There are 9 hidden switches. A switch that is on adds its own fixed numbers to the row, and there is some noise. The rows also spread widely along 11 directions, which tell nothing about the answers.
Some rows, each with its switches (1 for on, 0 for off) after it:
[  1  15  -5  -2  10  -6  -7 -13   6  -8  10   5  -9   1 -13  -1  -6   0
   7   8   0   0   0  10   1  -4   0   3  -2  -8   2 -21   6   0 -15   5
  -4  -4  -4   4  -2   3] => 0 0 1 1 0 1 0 0 1
[ 11   4  17 -18  14  -7  -8   6   5  -6   6 -14   0   5  -7  -6  -1  -6
   4   7   2  -7   5  -5   5   7  -5  20  13 -11  -6  20  -5   3 -23  18
 -12   0  -3 -12  -8  12] => 0 1 1 1 1 0 0 1 1
[-10  14   1  -8  -2 -11  12   1   4   3   3   8   5  -2 -20  -8  -7   1
  -4   2   6 -10  -9   6  17  11   0   2  16   2   7 -19   2  -2  -5  11
   7 -18   5  -7  -6  -4] => 1 0 0 0 0 0 1 0 0
[  4   0  -8  -3   2  -4 -17 -16   8  -1   2   1 -14   1  -6  16 -13  20
 -12   9  -1  -1  -2  13  13   5  18  -6   3   3   2 -30   3  -7  -7  10
   4 -17 -14   2  -1  13] => 0 1 1 0 1 1 0 1 1
[ -7   9  -9  -3   0 -10   6   4   2  -2  12 -12  -7  11  -1 -11  -5   1
  -2   8   9  -3   0  10  -7   5  -4  -2   1 -16 -10 -11   0   5  -8   1
   8  -7   1  -3   0  -2] => 1 0 1 1 1 1 0 0 0
[  5   6  -3   1   4  -5 -13   7  -1  -3   9 -10  -8   7   7  -4 -13   1
   7  -4   4   4   1   9 -14  -2  -2   0   0  -3 -11  -4  -2   4  -9  -4
   7  -9   3   3   6   6] => 1 1 1 0 0 1 0 0 0
[-10   5  -6  -2  13   9 -11 -20   0  -1   7   1   2  -2  15   2  -6   9
   3  -3   4  20   2  19 -10 -23  -6 -11  -6   6 -17 -23   2   8   3 -14
  10  -3  -5  23  10  -7] => 0 1 0 1 0 0 1 1 0
[ -5   6   3  -7   2  -5  -2   1   9   1   4  -7 -19  -6  -9  -2   5  -5
   5  13   2 -10  -3  20  -6  16  11 -12  -6  -8  -1 -20   4   6 -11   6
  -4   0 -14  -7   8   9] => 0 0 0 0 1 1 0 1 1
[  0   0  11 -12  11 -14   8 -34  -1   4   6  15  15 -12   0  10   3  -2
  -2   5 -21  18   2  13  16  -7  -8  15   2   4   7 -12   2   6 -17 -12
  -6  15  -1   8   2  -6] => 0 0 0 1 1 1 1 0 1
[  3  18   4  -3   7  -7  -1   5   0  -6   7   4  -1   6 -10  -6  -3  -5
   5   7   4   3   3   0   4   4  -8  11  11  -4  -1 -13  -1   8 -11   5
   1  -1  -1  -2  -8   0] => 0 0 0 1 1 1 0 1 0
[ 10   0  10  -8   8  -9 -13  -5  -1   3   9   5  20   5  -5   2 -14   1
   3  -6  -8   2  -1  -1  16  -2  -7  16   7   5   1   8   3  -5 -14  20
  -4 -10  13   4  -3   2] => 0 0 0 0 1 1 1 0 0
[ -6  13  21 -17  14  -3   1   7   2   0   4  -3  17   3 -20 -16  -4   0
   6   0  11 -11   0  -2  15   2 -11  14  20   1  -1  10   5  -3  -8  19
  -3 -14   4 -12 -13   1] => 1 0 0 1 1 1 0 1 1
[  2  16   0  -1   6  -3  -7   6   2  -4   6  -9 -18   9  -8  -8  -4  -5
  11   4   9   0   0   4  -1   0  -7   6   7  -8 -10  -8   1   5 -11  10
   0  -7  -2   7  -5   7] => 0 1 1 0 0 0 1 1 0
[ -5   9   4  -5   4 -13   6  -7  -3  -1  11   4   5  -3  -3 -11  -4  -8
   5   2  -8   8   2   8  -2  -1 -12   9   4  -4   2  -3   5   7 -10  -9
   2   4   5  -2   4  -2] => 0 0 0 0 1 1 1 0 1
[ -1   4  14   3  -9 -10  -4  -6  -6   5   9  -2  -2   2   1  -3 -16   1
   1  -5  -8  14  -4   5   3  -4 -10   5  10   8   2   0   5  -7  -5 -10
  10  -9   6   2  -3  -1] => 0 1 1 1 1 0 0 0 1
[-10  -3   0 -12   2  -6  10 -13   7   1   3  -4  17  -6   2  -5  -6  12
 -17   8  -3   3   7   5   2  -1   2   2   9  -2   0   0  -2   1  -3  -7
  10  -7  -3 -14   2   2] => 1 0 0 0 1 0 0 1 0
[ -7  -6   7 -16  12   0 -10   7   6   0   3 -17  13   4   0 -11 -13   9
  -6   3   5 -11   0   1  -7  -3   2   1   6  -4  -9  18   3  -4  -2  17
   2 -21   3 -18   3   9] => 1 0 0 1 1 0 1 0 1
[ -6   4  -6 -10   0  -8  10  -7   5   3  11  -3   3   7  -5   0  -4   4
 -11   7   3  -4  -1   8  14   8  -2   2   5 -10  -6 -13  -4   0 -13   5
   6  -7   5  -1  -4  -8] => 1 0 0 1 0 0 0 0 1
[ -8   8   1  -5  -2  -5   7  -2   3  -3   2  -7 -13   7  -8  -2  -4  10
 -12   9  10  -3   0   6   9   7   3   4  15  -4  -3 -15  -2  -2  -2   5
  10 -11  -6  -6  -9   3] => 1 1 0 0 1 0 0 0 1
[ 11  -4  -1 -10   6 -21  -8 -27   3   2  18  15  24 -10   3   7 -12   0
  -2  -1 -22   8   0  14   8   0   2   3  -9   0   9 -10   0   0 -26  -3
  -6   2   7   5  12  -3] => 0 0 1 1 1 1 0 0 0
[  8   5  -4  -8   2 -17   2   2  -4  -4   3   6   8   7   4  -1 -16   5
 -14   2 -10  11   6  -6  11   6  -5  22  23   2   3  -4  -7   6  -7 -10
   9  -5   3 -11  -4   3] => 0 1 0 0 1 1 1 0 1
[ 10  -8  17 -12  11   9  -9  -1   0   3  -5 -13   5  11   4  13   0   7
  -8   5   4   5   6  -4  11  -4  -3  14  14   4 -14   7  -5   0  -6  17
   2  -1  -5   4 -12   5] => 0 0 1 1 1 0 0 1 0
[ -2   3   0  -3  -3 -16  -1  -9   3  -1   7   1   2  -2  -8  -5 -16   4
  -5   6 -12   4   1   2   3  -1  -1   8   7  -4   8   0   5  -5  -9   0
   3 -11   3 -10   1   9] => 0 0 1 0 1 0 1 0 1
[ -2  -4  -1  -7   3   2  -9 -11   7   1   2  -8  -7  -1   3   4  -8  11
  -8   2   1   0  -1  13  -3  -3   8  -7   0   1  -6  -9   1  -3  -3   1
   5 -12  -6  -2   4   7] => 0 1 1 0 0 0 0 0 1

New rows. What belongs after each?
[  4   0 -12  -3   2 -13   1 -12   2  -2  12  -3   1   8   7   7  -8   6
 -10   9  -4   7   3  10   2   2   1   3  -3 -12  -7 -17  -5   5 -16  -4
   6   0   1   5   3  -2] => 1 0 1 1 1 1 0 0 0
[  4   7   1 -15   3 -17   4   6   7   1  18  -8  18   6  -7 -19  -7 -12
   3   3  -3  -7   1  -2   7  10 -12  11   4 -19  -4  18  -3   3 -25  10
  -5  -7  14 -10  -1  -3] => 0 0 1 1 0 0 0 1 0
[ -5 -11 -10 -12   0 -11   4 -30   2   9  16   3  12  -2  18  11  -3   7
 -15   3 -10  12  -4  24  11   0   1 -10 -11  -3  -9 -24  -5   6 -14  -9
   7   2   2  18  13 -15] => 0 1 0 1 1 0 1 0 0
[ -6  -6   9 -11 -12  -7   9 -14  13  13   0  -3  -8  -6 -17  11   2   6
 -14  11  -6 -13 -11  14  25  20  15  -6   3   1   9 -16   3 -12 -11  16
  -2 -11  -6  -9  -4   5] => 0 0 0 0 0 0 0 0 1
[ -5   5 -13   0   2  -1   1  -4   5   0   4  -7 -13   8  -2   0  -4   6
  -4   9   4   1  -1  11  -1   0   2  -3  -1  -9  -9 -20   3   4  -3   3
   7  -8  -3   5   0   4] => 0 0 1 0 0 1 1 0 0
[  8  16   5  -7  11 -10  -9   4  -2  -4  12   2 -10   7 -12   2  -1  -6
  11   2  10  -5  -1  11  13  14  -3   8   7  -5  -6 -21  -4   6 -22  17
  -4  -2  -1  10  -5   0] => 1 1 0 0 1 1 0 1 1
[ -7   6  -8 -11  11 -10   7 -20  12  -7   9 -14 -15  -1  -3  -4   6   8
  -7  20   2  -1   5  18  -2   3   5   0  -4 -20  -7 -16   0   7 -19  -3
  -4   3 -17  -5   2   8] => 1 1 1 1 1 1 0 1 1
[ -5  21  24 -13   9  -9  20   0  -5   3   3  10   7  -7 -14 -12  14 -21
  16   0   5   3  -3   9  10   9 -20  13  18   4   2 -15   0  15 -13  -7
  -1  14  -2   4  -8 -14] => 0 0 1 1 1 1 0 1 0
[ 14  -6   3  -4  10 -13  -5 -26  -2  -3   8   6  16  -5  13  10  -7   3
  -4   4 -25  27  15   2   1 -14  -8  21   0  -1   1   4  -3   6 -20 -16
  -1  15   0   7   5   6] => 0 0 1 0 1 1 0 1 0
[ 12  -7   5  -7  15   4 -16  -6   0  -4  -2 -12  -5   8  10  14  -6   7
  -6  10  -5  12  10  -2   0 -10  -1  15   7  -5 -14   4  -3   5 -10   7
   0   2  -9   4  -2  14] => 0 0 1 1 1 0 1 1 1
[ -3   8  16 -13  19   4  -2 -19   3  -5   4   4   4  -4 -13   1   5   0
   7   5   5   1   4   8   5 -11  -6  10   5   0  -2  -7   4  -1 -11  15
  -9   2  -6   6  -8  -1] => 0 0 1 1 1 0 0 0 1
[ -2  -1   8  -2  -7 -12  -2  -5  -1  15   5 -11 -10   4  -1   5 -11   5
  -1  -2  -7   4 -13  15  17   8  -3  -1   6   4  -4  -9   5  -6 -11  -4
   7 -12   2   6   0   4] => 1 1 1 1 0 1 1 1 1
[ -9   4  18  -7  -9 -21  10  -8  10   5  -1  -6   7 -14 -16 -16  -8  -2
  -4  12 -21   0  -1  -5   4   5  -1  12  14  -2  18  21   8  -7 -11  -6
  -4  -7  -2 -34  -1  16] => 0 0 0 1 1 0 1 1 0
[ 14   0  -2   4   7   3  -8 -28   5  -2  -2  -1 -18  10   1  33   4  11
  -8  18  -9  20   9   3  21  -8   4  17   2  -1  -8 -23  -5   1 -17   6
  -4  12 -13  19 -14  11] => 0 0 0 1 0 1 0 1 0
[  3   9   3 -10  14  -9   5 -16   3  -6   1   6   6  -1 -10   5   2   4
  -5  10   1   2   5   4  10  -2   0  14  12  -1   2 -17  -4   4 -14   4
  -2   3  -8   0  -7   2] => 1 0 1 1 1 1 0 0 0
[ -8  10  -4  -6  -1  -6  13   2   5   0   3  -8 -10   5  -7  -7   4   0
  -7  15   7  -3   0   9   1  11  -1  -1   8 -11  -5 -19   0   9  -5  -4
   7  -2 -10  -8  -4  -1] => 0 0 1 1 1 1 0 1 0
[-14   2  22 -10   9  12   5 -12  -3   7  -1   0  10  -3  -6  -2   3   6
   1  -4  10   7   2  11  10 -11 -11   0  11  13  -8  -6   8  -3   7   5
   7  -5  -2  11  -9  -8] => 0 0 0 0 1 0 0 1 1
[ -8   3   3   1  -5 -10  -7  -8   7   2   8  -8  -8   2 -14  -1 -14  11
  -4   8  -3  -7  -5   9   6   3   8  -4  -1  -3   5  -6  10 -14  -8  12
   2 -21   0 -11  -2  11] => 1 0 0 1 1 1 0 0 1
[ -3   5  10  -5  -4  -7   5  -5   0   3   6  -4  -6   0   0  -1   1  -2
  -1   4  -1   7   0   9   6   7  -4   3   8   1  -4 -10  -2   4 -10  -4
   5   2  -4   2  -1  -1] => 0 1 0 0 1 0 0 1 0
[  5  -1   7 -18   5 -14   1  -2   8  -2   9 -10   6   3  -3  -8  -1  -2
  -6   8  -5  -8   4   3   6  13   0  14   5 -11   0  14  -3   2 -20   9
  -8  -1   0 -17   1   7] => 0 1 0 0 1 1 0 0 1
[  7   0  11  -4  -5  -9 -12   4   2   5  -7   3  -3  -5 -10   8 -21  12
  -8  -4  -5  -6 -10   4  11  11  15   2  20  19  13 -11   2 -12  -3   2
   8 -25  -5 -16  -1  16] => 1 1 1 0 0 1 0 0 1
[ -2   6   2 -12   3 -11   8 -13   6   5   3   2  -2   2 -16   8   2   4
 -10  14  -3  -5  -5   8  30  15   3   8  11  -5   4 -21   2  -1 -15  14
  -4  -5  -6  -2 -10   2] => 0 0 0 1 1 1 1 1 1
[  8   8   3   5  -8 -12  -7  12  -1   1   8 -11 -19   8   3  -4 -10  -7
   5   3  -9   8   0   3  -3  11  -5   7   7  -4  -4   0  -1   4 -13 -10
   6  -2   1  -4   2  11] => 0 1 0 0 0 1 0 1 1
[  4  18 -16   6   6  -2   1  -9  -9  -8  11  11 -15  13   6   6  -6   1
   1   1   6  21   6  12   2  -6 -12   7   7  -2 -11 -41  -5  13  -6 -18
  15   5  -2  26  -5 -10] => 0 1 1 0 0 1 0 0 1
[  3  -2  -4  -9   1 -17   1  -9   8   1   8  -3   2  -2  -7   4  -5   4
  -8   9  -5  -9  -2  12   8  13  11   0  -2  -9   4 -12  -2  -2 -19  10
  -1  -7  -1  -7   5   5] => 1 0 1 0 1 1 0 0 0
[  5  -5   3  -7   5  -2  -5  -6   6  -2   5 -13  -9   6   3   6   0   2
  -5  13  -5   2   8   4  -2   3   3   9  -2 -10  -7   4  -1   2 -13   9
  -4   4  -5  -5   0  11] => 0 0 0 0 1 1 0 0 1
[ -5   7   2  -6   9  -4   2  -7   0   0  -1  -2 -13   1  -7   7   0   5
  -1  10   6  -1  -3  14   4   2   3   1   7  -2  -4 -26   2   4  -6   4
   3  -3 -10   4  -2   4] => 1 0 1 1 1 1 1 0 1
[  2   7  13 -10   6 -12   3 -13   0   5   6   7   0  -1 -17   9   1  -1
   1   4   0  -6  -8  14  24  11   1   6   7   2   5 -23   2  -3 -20  15
  -5  -3  -1   7  -7  -4] => 1 0 1 1 1 1 0 0 1
[ -4   1  -2   1  -9  -6   2   2  -1   7   9  -7  -8   6  -2   0 -12   3
  -4  -1   3   0  -6  12   4   6  -2  -7   3  -3  -6 -14   1  -4  -5   1
  14 -14   6   5   1  -3] => 1 0 1 0 0 0 0 0 1
[-14   1   2  -1  -4 -10   3 -19   4   0  10  -1  10 -13   7 -13 -14   6
  -6   4 -16  17   6  10 -15 -14  -5  -6  -2   0   5   3   9  -1   0 -28
  10  -4  -2 -13  11   3] => 0 0 0 1 1 0 0 1 1
[-11   1  12  -5 -11  -8   9   3  -1  18  10 -12 -18   7 -13  -2   3  -9
   6   2   5 -11 -17  20  17  21  -4 -10  -2  -6  -7 -14   8  -5 -10  20
   3  -8   6  10  -3  -7] => 0 0 1 0 1 0 1 0 1
[ -8  11   0   6   1  -8   4 -16   5  -1   9 -11 -17   5  -9  -3  -1   5
   3  14  -1   8   3  11   0  -6  -4   3  -2 -11  -4 -11   8  -2 -13  -2
   2  -1  -6   4  -5   7] => 1 0 1 1 1 1 0 1 0
[  8  -9   0 -13   8   0  11 -18   8  -2  -7 -11   6  10   4  14   2  17
 -28  18 -12  15  20 -14  23  -5  -3  34  22  -7  -6  13  -7   2  -8  -4
   2   7  -9 -11 -19  14] => 0 0 0 0 0 1 0 1 1
[  7  -1   9 -10  20   5 -15  -5   1  -3  -4  -6   3  13  -7  13  -8  15
  -7   7   6  -1   5  -6  16  -9   1  21  15   3  -8   2   1  -5  -6  27
  -3 -12  -3   1 -15  12] => 1 0 0 1 1 1 1 0 1
[ -1  10   6 -16   8 -13  -2   7   2   0   8  -1   4  -4  -6 -10  -7  -3
   3   0   6 -11  -6  14   2  15   1  -3  11  -1   0 -14  -2   6 -13   0
   2 -10  -4 -10   6  -1] => 1 1 1 1 1 1 0 1 1
[  2   6 -10   7   3  -4 -22  -2   4  -8   5  -6  -6   0  10  -2 -24  14
  -1   2  -4  11   4   6 -21 -12   8  -6   1   3  -3  -9   1   1  -2 -17
  11 -16  -7  -8  11  16] => 1 1 0 1 0 1 0 1 0
[ 12  -3   9  -5  13   5 -22   6   0  -3   3 -13  -6  16  -2  13  -9   8
   0   3   6  -4   5  -2   6  -1   3  12   5   0 -12   4  -1  -5 -11  30
  -2 -10   1   4  -8  13] => 1 0 0 0 1 1 0 0 1
[  1  18  -9   7   4  -9 -26  11   4 -10  12 -11 -29  17 -17  -5 -22   7
   8   7  14 -12  -7   5  -4   2   7  -4   1 -13  -5 -16   6  -9 -11  29
   1 -29   0   0  -4  16] => 1 1 1 1 1 0 1 0 1
[  5   6  11  -2   0 -10  -2   2  -6   7  10  -3 -11   4  -1   4  -1 -13
  11   2  -4   6  -5  14   6  11  -9   2   1  -2  -5 -15   2   6 -17  -1
   2   6   1  11   0  -4] => 0 0 1 1 1 1 0 1 1
[ -6   1   6 -12   2  -5  -2  -8  14   1  -2  -1  12  -9 -18  -7 -13  13
  -8   3   1 -15  -4   4   6   0  11  -2  10   4  10   1   6 -14  -4  16
   0 -26  -2 -20  -2  12] => 1 0 1 0 0 0 0 0 0
[ -5   3  -1  -2   5  -5  -5 -10   8  -3  14 -15  -7   5  -3  -9  -2   1
   5  11  -1   0   3  11 -11  -6  -2  -1 -12 -16  -7   3   7  -1 -14   8
  -5  -3  -1  -2   3   6] => 0 0 1 1 1 1 0 0 0
[ -8  14  10  -6   7   4  11 -17  -7   1  -1  19   9   2 -12   6  -2   9
  -7  -2  10  13   1   4  24 -11 -12  10  25  15   1 -33   2  -2   6   0
  14  -7  -2  16 -20 -15] => 0 0 1 1 1 0 0 0 1
[  4  11  -8 -17  21  -2  13 -15   3  -5   9   6  11  11  -3   2   8   1
  -7  10   7   7  11   4  22  -2 -15  20  12 -14 -13 -19  -8  15 -17   2
  -1  10  -3  14 -13 -11] => 0 0 1 1 0 1 0 1 1
[-14  19 -13   5  -7 -20   6  -7   2   2  19   6   3   1 -14 -18 -20   1
   4  -1   0  -1 -10  12   4  -1  -8  -7   0  -8   5 -19   9  -6  -9  -2
  10 -22  14   2   2  -8] => 1 0 1 1 0 0 1 0 0
[-23  19   1  -3   1 -10   7 -10   6   3  21  -2   1  -7 -17 -26  -8  -5
  16  -1   5  -5  -8  24  -5  -3 -11 -18  -9 -11  -2 -12  14  -3 -10  -2
   2 -15   7   3   7  -8] => 1 0 1 1 0 0 0 1 1
[  4   7   0  -5   3 -11 -12  10   2  -9  14 -14   0   7   4 -19 -18  -3
   2   2  -1   0   4  -1 -18  -1  -7   7   5 -13  -6  17  -1   2 -11   0
   3 -11   5 -15   5   7] => 0 1 1 1 1 0 0 0 1
[  5  -2  -2  -4  -3  -6   1  -7   1   2   6   1   6   2   5   4 -10   1
  -7   0  -8  10   3   3   3  -2  -4   6   5   0  -2  -5  -4   1  -9  -5
   8  -3   5   2   1  -1] => 0 0 1 0 0 0 0 0 0
[ -9   4  13  -3  -8 -12  -4  -3   5  10   8 -13  -7   5 -22  -9 -15  13
  -2   0   3 -12 -10   8  22  10   3  -1   9   1   5   3  13 -21  -7  19
   3 -30   3  -9 -10  11] => 1 1 1 0 1 1 0 1 1
[-19  15   0  -8   8   5  10  -3   6  -2   7  -6   9   5  -9 -22  -3   6
  -1   4  12   1   4   4   1 -11 -14   3  10  -7  -8   0   9   1   5  -3
   7 -13   1  -7  -9  -4] => 0 0 0 1 0 1 0 1 1
[ -1   2  11  -5   7  -4   0 -25  12  -2  -1  -7 -14 -12  -9   5   5   2
   3  16 -13   4   3  11  -5  -8   5   6  -5  -5   5  -2   8  -2 -15  -5
 -11   7 -15  -9   1  16] => 0 0 1 1 0 1 0 0 1
[ -6  -9   4  -6   0  -4 -12  -5  10  -2   2 -14  -1  -6   1  -3 -16  13
 -10   9  -7  -5   3   6 -15  -3  15  -7  -2  -2   3  10   5  -9  -3   4
   4 -17  -5 -23  10  19] => 1 0 0 0 1 0 0 0 1
[ -8  13  -5   1  -8  -7  18  -5   0   4   6   6  -3   6  -8  -4  -1   0
  -6   4   2   7  -1   7  13   6  -9   5  11  -1   1 -23   1   3  -2  -9
  13  -3   4   4  -9 -10] => 0 0 0 0 0 1 0 0 0
[  6  -5   6 -10  -3  -5 -11   8   7   8   3  -3  11   4  -5   3 -12   4
  -7   0  -2 -12  -9   3  13  13   8  -1   6   6   2   2   0  -7 -10  18
   1 -19   6 -12   0   5] => 0 0 0 1 0 1 0 0 0
[  2   7  -8   1   0 -14  -2   1  -1  -5   6   1  -7   3  -1  -4 -14  -1
  -2   6  -8   7   2   3  -6   2  -2   8   7  -6   3 -10   3   6  -7  -7
   7  -5   0  -7   4   7] => 0 0 1 0 1 1 1 0 1
[  6   6  11  -9  11  -6 -11   7  -1  -3   2 -10 -15   7  -7   3  -4  -4
   6   5   8  -7  -5   6   2   9   1   8  10  -4  -9  -8  -3   2 -16  17
  -3  -6  -5   1  -3   8] => 1 1 1 1 1 0 1 0 1
[-25  20   0  -6   5 -12   8 -10   9  -2   4   9   5 -17 -19 -21  -6   3
   4   6   5  -9  -8  18  -9  -2   4 -14   3   1  12 -23  13   1   2  -7
   4 -17  -6 -17   8  -1] => 1 0 0 1 1 1 1 0 0
[ 11   7   8  -3  14   0 -20   2   4 -11   1 -11 -16  10  -3   7  -3   4
   5   9   7  -1   5   0  -6  -2   5  12   5  -3  -9  -2  -4   2 -15  16
  -6  -3  -9  -1  -5  16] => 1 1 0 1 1 1 0 0 0
[  0  11  -4  -9   7  -2  -1   2   6  -2   3   3   7   4  -8  -5  -7   4
  -4   4   7  -4   0   3   7   3  -1   3  12  -2  -2 -15  -1   4  -5   4
   5 -13  -2  -5  -5   1] => 0 0 1 1 0 1 0 1 0
[ -2   5   4 -13   3  -5   7   3   4   1   7  -4   3   1  -8  -9  -2  -6
  -1   3   4  -7  -1   6   4   8  -5   5   8  -8  -3  -1   0   3 -10   8
   1  -5   3  -6  -3  -2] => 0 0 1 0 0 0 0 0 1
[ -4   4   2 -12   8   0  12 -14   2   0   1   6   7   0   1   6   8   2
  -9   9   3   6   3  11   8   1  -2   5   8   1  -4 -22  -4  10  -6  -4
   4   7  -7   4  -4  -9] => 0 0 0 1 1 1 0 0 0
[-11  -2   8   2 -14  -3   0  -6   2  14  -1 -17 -22  10  -7   6 -10  16
 -13   7   3   2 -12   9  20   6   3  -5  12   3  -5 -13   9 -14   3   7
  13 -21  -5   2 -12   7] => 0 1 1 1 1 0 1 1 1
[ 14  15   7  -3   0 -20   0   0  -3  -7   4  14   1  -3 -15   2 -12  -8
   0   6 -13   7   5  -8  13  11  -4  22  23   0  15 -10  -4   3 -19  -1
  -1   1  -1 -10  -7   7] => 0 0 1 0 1 0 0 1 1
[  8   2   0  -9  10 -13 -10 -12   5   3  19  -4  15   9  -5   1 -10   1
   4   0  -5  -1  -1   8  18   0  -7   9  -5 -10  -7   2   1  -4 -28  19
  -7  -8  12  11  -3  -1] => 1 0 1 1 0 1 0 1 0
[  2   7  -2 -17  17  -7  -4   8  -4  -2  11   8  14   1   1  -9  -6 -10
   8  -6   7  -5  -3  13  -3   6  -8   1   4  -4  -7 -15  -2  15 -10   6
   1  -3   6   6   9 -10] => 0 0 1 0 1 1 1 0 1
[ -7  14   0   5   9   7 -12  -9   2  -7   4  -4   1   6  -4 -13 -18  17
   3  -4   7  14   9  -1  -6 -27 -10   7  11   5  -7   2  11  -6   8  -5
  11 -20   0   3  -9   9] => 0 1 1 0 0 1 0 1 0
[-10  -6   8 -11  -3   0   6  -6   1  14  12  -9   7   7  -1  -1   0   4
  -6   0   5  -1  -3  14  19   7  -7  -5   1  -3 -12  -5   3  -4  -5  13
   7  -9   7  11  -5 -11] => 0 0 0 0 1 0 0 1 1
[ -2  -6  -6   2   4 -10 -12 -23   6   0   4  -9  -7  -3   0   6 -17  18
  -8  10 -14   9   4  11  -1 -11   9  -1  -6  -5   1  -6  10  -7  -8  -2
   2 -11  -8  -3   8  20] => 1 0 1 0 1 1 1 1 1
[ -6  11  24 -12  -9 -12  19  12   4   6  -4  -4 -10  -7 -24 -11  10 -17
   5   8   4 -17  -9   5   6  26   0   5  17  -1   9  -4   1   1 -11  10
  -2  -1  -5 -19  -7   2] => 0 0 1 0 1 0 0 0 0
[ 11   8  13  -4  11  -5 -10   2  -3  -7   0  -3 -10   2  -7   7  -5  -4
   6   6   0   4   7  -1   0   2  -2  15  13  -1  -3  -6  -3   4 -15   9
  -1   2  -7   1  -5  12] => 1 0 1 0 1 0 0 1 1
[  7  13   5  -7   7 -17  -3  -5   0  -3   9  12   5  -4 -14   3  -6  -5
   6   3  -2  -5  -5   9   9   9   2   6   7   1   8 -22  -2   2 -21   9
  -3  -3   0   0   0  -1] => 1 0 1 1 1 1 0 0 0
[  3   9   3   3   2  -3   0 -11   2   1   5  -4 -12   6  -9   6   0   0
   5   7  -2   9   3   6  12  -3  -6  10   3  -5  -5 -12   4  -1 -13   5
  -1   1  -2  12 -10   6] => 0 0 1 0 0 1 0 1 0
